The rows of a group lie close to one hidden flat surface of 14 dimensions, which passes through zero. Surfaces can cross.
(in the rows, 128 means zero)
Known rows, each followed by its group:
[141  72 147 113 116 176 177 134 149 137 123 123 159 122 151 136 155 134
 132 140  79 103 110  56 139]  q874
[153 122 151 146 109  92 160 102 146 128 125 150 159 115 111 100 156  90
  91 113 144 125 149 119 112]  q825
[169 103  98 173 121 164 113  79 128 140 168  75 118 156 153  83 157 118
  94  80  93 106  55  99 114]  q874
[ 74 106  98 111  74  95 109 127 122  91  83 139 116 137 154 189 141 112
 104 176 163 112 153 135  30]  q825
[ 99 111 127 142 116 119 128  95 165  87 130 164 102 158 161 166 163  98
 115 166 116 156  99 132 149]  q412
[107 134 128  82 108 114 136 136 111 117 128 121 159 104 144 136 119 139
 133 154  99 107  80 104 102]  q278
[150 149 132  90 170 129 166 132 116  90 147  81 126  93 100 139 172 116
  72 120  79 137 117  98 165]  q278
[141 116 132 109 111 130 124 100 119 119 145 148 103 150 145 163 191 114
 112 141 141 169 141 139 167]  q874
[ 70 119 108  95 194  93 172 129 175  87 118 114 104  88 188 161 112 149
  91 164 136 167 135 127 174]  q825
[150 131 130 136 128 116 133 101 134 145 123 133 129 125 137 109 128 125
 121 108 143 146 144 148 142]  q278
[130 133 128 124 222 144 131 160 117 108 139 134 143 139 129 133  80 190
 152 128 204 119 132 135 168]  q874
[163 107 104 105 175 166 117 139 119 122 141 131 143 154 155  94 103 139
 114 100 115 111 126  85 109]  q825
[ 91 132 107 140 104 102 127 183 143 110 167 124  90 132  78 116 140 112
  74 122 104  87 156  61  77]  q825
[171 161 159 169  94 136 157  77 175 152 161 128 115 119  64 110 129 134
 109  75 163  48 154 147 133]  q278
[128 136 147 139 148 114 140 106 151 128 132 129 149 126 110 122 109 126
 119 111 127 122 113 119 147]  q874
[117 104 128 123 176 135 106 175 152 193  99 160 141 142 119 128 204  78
  92 122 146 126 146 157  37]  q825
[ 76  76 137 110 130 123 149 192 164 144 155 146  98 196  78 167 107 150
 119 142  64 162 140  26 172]  q874
[112 133 117 136 124 143 122 135 155 140  95 126 116  95 140 148 113 131
 122 129 140  98 179 140  84]  q412
[159 114 153  51 172  86 151  74 105 101 109 127 196 126 163 102  76 107
  96 107 115 216 124  95 166]  q278
[164 115 107 103 102 132 178 103 102  89 106 117  79 168  89 136  99 122
 116 133  97 137 139 151 119]  q825
[172 150 164 111 171  84 162 113 118 152 122 108 179  84 115  61 114  94
 105  81  96 190 127 129 178]  q412
[137 127 107 136 131 189  59  86 191 142 160 149 127 149 192 109 127 109
 110  81 121  60 132  81  83]  q412
[128 133 116 160  60 139 141 107 151 122  97 112  86 117 114 134 107 106
 130 135  81 106 158 132 105]  q825
[ 74 134 125 155 127 134  88 141 169 135 118 114  99 138 109 187 161 104
  96 132  85 128 132 106 111]  q874
[ 80 107 123 117 113 102 123 141 105 134 174  81 105 161 115 150 117 176
 148 139 145 164  79 102 180]  q278
[116 139 136 137 108 140 110 119 145 109 117 132 144 108 141 149 119 128
 137 140 127  97 137 110 116]  q278
[107 104 104  48 159 114 163 124 153 145 144 143  78 165 138 134 118 134
  82 133 120 153 124 141 120]  q412
[145  90 109 126 115 141 129 125  96 113 123 112 131 151 148 131 157 114
 116 133 114 146 119 100 109]  q825
[183 129 130 163 159 189  97  65 169 119 158 122 110 152 142 144 196 102
  79  76 112 123 133 110 174]  q278
[ 96 130 107 130 122  91  72  97 146 169  88 135 141 150 128 160 113 120
  80 106 183 100 132 176   6]  q874
[116 115 115 134 160 130 142 156 115  86  85 122 131  93 160 152 162 103
 119 164 110 166 153 119 136]  q278
[100  88  80 117  93 152 113 165 125 223 129  67 116 118 160 104 110 177
 139 106  87  88  93 105  62]  q874
[175 132 154 179  97 173  92  98 117 119 170 132 142 156 114 135 197 110
 140 109 119 128 114  99 181]  q825
[155 128 128 107 144 125 125  99 126 136 143 137 114 158 120 134 151 117
  89 103 144 148 137 145 128]  q412
[123 149 158 160  85 123 113 127 143 117 118 106 147  79 101 129 166  72
 111 117 110 108 183  88 100]  q412
[148  72 114  70 126 112 157 132 100 173 121 153 152 177 146  77  97 134
 133 131 116 145  74 127  82]  q278
[155  57 103 145  90 141 136  98  83  86 141  98 158 150 189 139 175 158
 123 142 184 119 101  75 126]  q825
[105 112 133  93 158 139 159 117 161 105 137 124 125 140 132 152 136 125
 104 146 100 118  88 101 133]  q412
[ 46 141 113 131 138  90 104 215  86 130 122  99 106 119 103 154 118 137
 164 181 106 180 101 136 127]  q278
[167 102  97 122 146 191 128  77  80  54 110  62 110 171 155 177 151 134
 114 135  90 158  71 111 154]  q825
[104 131 143  90 114  62 165 127  81 113 132  65 161 127  61 147 131 134
  93 133 158 119  86 124  80]  q278
[132 143 104  78 128 134 133 153 111 138 139 142 118 128 123 113  99 152
 127 128 123  95 127 138  90]  q278
[124 130 165 130 104 113 166 110 144 108 139 108 156 118  76 134 163  93
 105 137 101  90  89  94  98]  q412
[121 129 135 135 119  82 172 121 143 171 129 121 103 126  90  94 135  96
 106 120  54 184  89 155 154]  q412
[108 123 109 184 114 108 119 138 137 129 113 133  89 136 116 127 171  94
 120 141 128 141 125 163 103]  q412
[150 160 169 131 146 123 136 115 167 155 113 177 142 111  93 134 128 103
 118 106 147 126 191 165 146]  q874
[127 165 185 151 150 143 143 114 161  60 130 145 163 109  72 161 152  94
 118 142 148  57 135 108 114]  q412
[163 132  95 103 101 133  76 141  49 130 134  96 156 136 132 109 116 143
 118  98 151 107 143 105  63]  q278
[129 101 116  90 108 124 145 168  85  89 102 155 126 152 132 141 110 120
 140 164 133 147 171 102  95]  q278
[151  95 108 138 132 134 125 108 108 147 114 101 148 127 167 116 146 142
 120 114 155 129 115 144 101]  q412
[140 148 169 192  93 135 117  79 168 107 114 157 180  88 156 129 107 139
 170 122 170  91 159 117 164]  q874
[142 150 151 128 141 115 146 112 122  98 120 142 140 122 108 143 118 131
 138 136 174 129 138 161 148]  q825
[130 125 136  27 140 110 178 158 108 140 132 131 122 121 114 121  65 149
 125 129 111 168 173 110 157]  q412
[105 116  90 113 134  79 131  98 126 140 110  83 119 122 173  85 103  94
  86 116  60 195  66 130 108]  q874
[128 108 100 124 109 137 103  93 160  90 119 190  97 186 155 142  97 107
 107 132 142 119 163 120  86]  q874
[118 114 114 149 143 136 111 142 146 135 101 134 119 136 136 141 126 126
 113 127 139 120 155 128  98]  q874
[156 122 128 116 113 171  88 112 136 129 139 161 140 171 134 126 131 106
 117 107 106  90 130 100  85]  q825
[117 102 135  66 119 140 120 153 140 116 110 196 136 170 132 161  95 112
 127 153  98 140 173  76 101]  q874
[118 128 129  86  58 138 137 157 141 160 167 128 100 118 115 105  84 145
 143 117 101  97 196  62 122]  q412
[124 160  86 101  79 113  68 211  53 135 122 155  93 143  85 121 154  96
 132 153  75 139 161 148  50]  q278
[ 77 120 130 160 144  96 159 197 127  76 115 183 145 130 125  72  60 126
 203 194 129 107  78 126 103]  q412
[138 167 107  78 188 131 165 138 124  69 100 151 113  80 177  70  38 119
 165 158 105 149 148 165 152]  q874
[150 138 119 136 136 144 128  76 126 152 135  73 128 122 138 112 102 158
 125  91 115 114  72 153 153]  q825
[143 103 126 118 179 123 133 127 153 177 168 118 176 106 180  57 116 164
 110  82 140 112  94  81 147]  q825

New rows, each followed by its group:
[134 111  98 146 121 184  87 201 123 154 142 163  92 136 158  99 103 149
 184 127 112 129 196  92 145]  q825
[129 173 157 116 118 112 117  65 154 118 141 127 128 139  90 158 132 107
 102 112 129 114  95 159 128]  q825
[158 138 126 102 148 157 110  92 110  61 181 150 107 198 110 166 138 143
 111 122 167 111 111 122 156]  q825
[132  79 132 123 158 138 168 156 151 150 133 169 137 178 105 139  89 189
 132 125 204  94 159 107 125]  q874
[130 116 131 143 182 154 142 163 150  85 136 132 128 111 133 104 154  89
 104 128 128 110 178  72 114]  q412
[148 107  86 153 140 135  98 135 110 189 130 101  93 154 131 111 190 108
  90  89 118 171 126 158  99]  q825
[ 99 166 121 117 153 125  66  81 132 138 128 110 137 136 141 182 130 147
 116 120 116 145  49 180 140]  q412
[166  41 131 136 128 165 237 123 128 116  70 106 125 116 164 127 162 119
 148 169  87 159 121 122 158]  q825
[156 136 126 145 148 165 186 149 116  54 110  98 137  47 137 155 184 139
 115 160 145  76 179  96 148]  q278
[117 154 133 142 162 113 148 138 129 130 142  86 124 107  87 116 133 136
 121 119 132 113  89 154 137]  q874
[165 146 130 109  87 129 122 155  55  59 143 163 139 129 107 145 206 104
 132 163 125 131 145 112 137]  q278
[125 149 173 176 125 114  82 161 180 156 122 224 179  93 135 101 164  74
 135 114 165 112 215 111 102]  q825
[131 118 108 135 128 138 111 148 129 137 104 128 109 131 139 117 103 119
 130 117 113 149 182 122 114]  q278
[165 141 135 130 124 178 109 163 101  98 101 160 110 179  61 141 135  69
 139 134  72 128 169 130  89]  q825
[ 96 105 113 201 134 145 116 156 148 117 133 124  58 151 128 172 169 138
 147 150 170 152 164 147 172]  q278
[149  73 123 154 117 130 135 111 100 141 128 100 146 169 130 121 166 134
 120 120 162 127  93 119  96]  q278
[144 130 119 111 119 135 133 136 115 137 166 131  93 161 105 109 124 132
 128 117 115 129 122 129 142]  q874
[159  91 102  67 131 149 114 103 113 111 113 120 132 178 145 133  99 108
  76  99 104 134 157  70  66]  q278
[106 166 175 181 151  91  67  98 166 112 147 134 159 159  67 160 142  80
  77  88  76 184 111  79 182]  q874
[110 180  97 114 100  82  83  83 114 115 122  99  79 109 148 136  62 130
 115 114  90 197 138 164 161]  q825
[135 117 128 120  72  98 148 146 115 166 176 129  78 180  44  98 145  96
  98 108  60 159 120 116 130]  q874
[145 161 137 158 165 159 143 141 175 131 101 131 123  71 111 108 132  94
 114 111  66 109 166 130 140]  q278
[137 139 140 151 154 120 139 123 145 118 179 137 126 115 145  86 123 147
 146 112 202 112 143 124 179]  q412
[127 123 154  83 184 121 176 171 112 129  75 108 167  90 101 140 161  90
 104 147  88 163 131 132 104]  q874
[125 159 147  63 135  71 125  92 128 125 176 160 125 169  98 124 116 113
  93 112 151 170 110 148 151]  q412
[121 167 113 129  82 100 119 139 138 166 110 142 105  66 144  99 100 121
 134 121  93 144 190 157 130]  q278
[162 138 134 123 181 156 116  91 148  79 143 165 131 150 158 139 128 130
 114 119 173 120 149 125 167]  q825
[ 91 129 160 132 120  55 194  89 160 122 109  80 124 117  56 170 152 109
  68 135 179 122 119 165  91]  q278
[137  97 127  99 127 108 152 133 119 131 127 150 143 134 155  98 118 124
 121 129 130 153 136  99 131]  q825
[152  96 105  99  97 100 147 126  73 124 130 109 122 165 107 106 126 123
  98 120 118 148 108 118  89]  q825
[ 97 171 161  87 183 108 159 145 149  90 151 116 156 108  79 131  87 133
 109 132 100  95  86  91 134]  q825
[110 131 147 171 104 142 112 113 171 133 152 167  99 170 100 152 140 126
 150 130 147 111 125 140 150]  q278
[153 135 154 116 119 151 121  95 178 172 106 170 129 116 140 142 155  94
 112 106 105 134 183 144 135]  q874
[147 121 148 159 109 127 192 136 138 124 137 102 141 100  87  89 122 137
 136 120 120  88 121 104 146]  q825
[153  98 128 158 130 135 179 168 117 170 110 130 150 116 116  59 110 139
 168 125 120 114 117 135 120]  q278
[102 145 108 135 132  73 110 116 126  84 105 155 119 125 164 110  66 110
 126 138 132 185 142 143 138]  q874
[100 125  97 130 149 119  98 139 132 102 120 130 120 120 172 151 128 143
 111 140 167 119 155 122 104]  q825
[181 101 122 160 182 207 131  98 162 101  82 142 135 148 145 152 181  93
  85 108 136  84 158 128  76]  q412
[144 105 106 156 129 152  90 131 110 158 191  99 124 168 130 117 198 153
 105  92 162  99  87  97 123]  q825
[152  80 138 156 158 189 179 165 153 121 107 133 148 125 142  83  87 134
 175 134  77 109 138  66 154]  q278
[145  98 134  99  82  82 176 103 108 146 157 130 142 163 118  92 105 149
 126 122 146 135  85 115 130]  q874
[158  98  96  86 113 118 137 124  92 125  84 143 119 153 160 102  83 111
 127 132  99 183 154 141 101]  q825
[103  78 105 144 105 129 180 174 112 137 100  58 116 100 123 126 134 154
 126 149 117 104 128  91  84]  q278
[118 149 138 134  90 142 146 111 171 138 149 128  95 124  98 138 139 121
 122 123 106  76 124 133 120]  q874
[153  96 118 149 154 149 157 143 131 124  77 149 141 113 161 111 148 107
 130 141 133 128 154 140  95]  q278
[129  94  97 123 156  86 150 153 135 113 103 195  90 163 147  79 132  68
  95 147 177 166 188 165  63]  q412
[111 199 100 161 138 151  87  90 154 104 105  98  61 108 124 172  64 155
 140 114 137 109 157 206 146]  q825
[ 97  88 116 139 103 120 130 138 124 146 108 100 144 119 161 128 135 135
 147 154 106 135  86 105 111]  q278
[184 154 197 124 124 174 130 131 125 110 123 183 175 103 100 149 175  99
 159 133 120 129 203 112 187]  q874
[ 90 131 126 158 147 126  91 123 136 115 123 103 108 141 135 169 103 144
 138 129 179 152 167 123 156]  q278
[145  89 128 173  82 151 196 109 154  89  69 120 151  79 165 122 110 136
 152 157 135  69 166 104  99]  q825
[115 114  90 210  78 109  51 124  91 143 133  84 160 133 167  95  79 177
 164 101 165 101  91  98  91]  q874
[119 164 146  98 165  86 130 131 117 107 101 159 149 110 115 138 151  88
 108 154 124 164 113 181 118]  q278
[131 136 146 164 176 183 109 130 173 116 125 153 139 142 128 135 134 116
 147 126 114  92 103 123 130]  q278
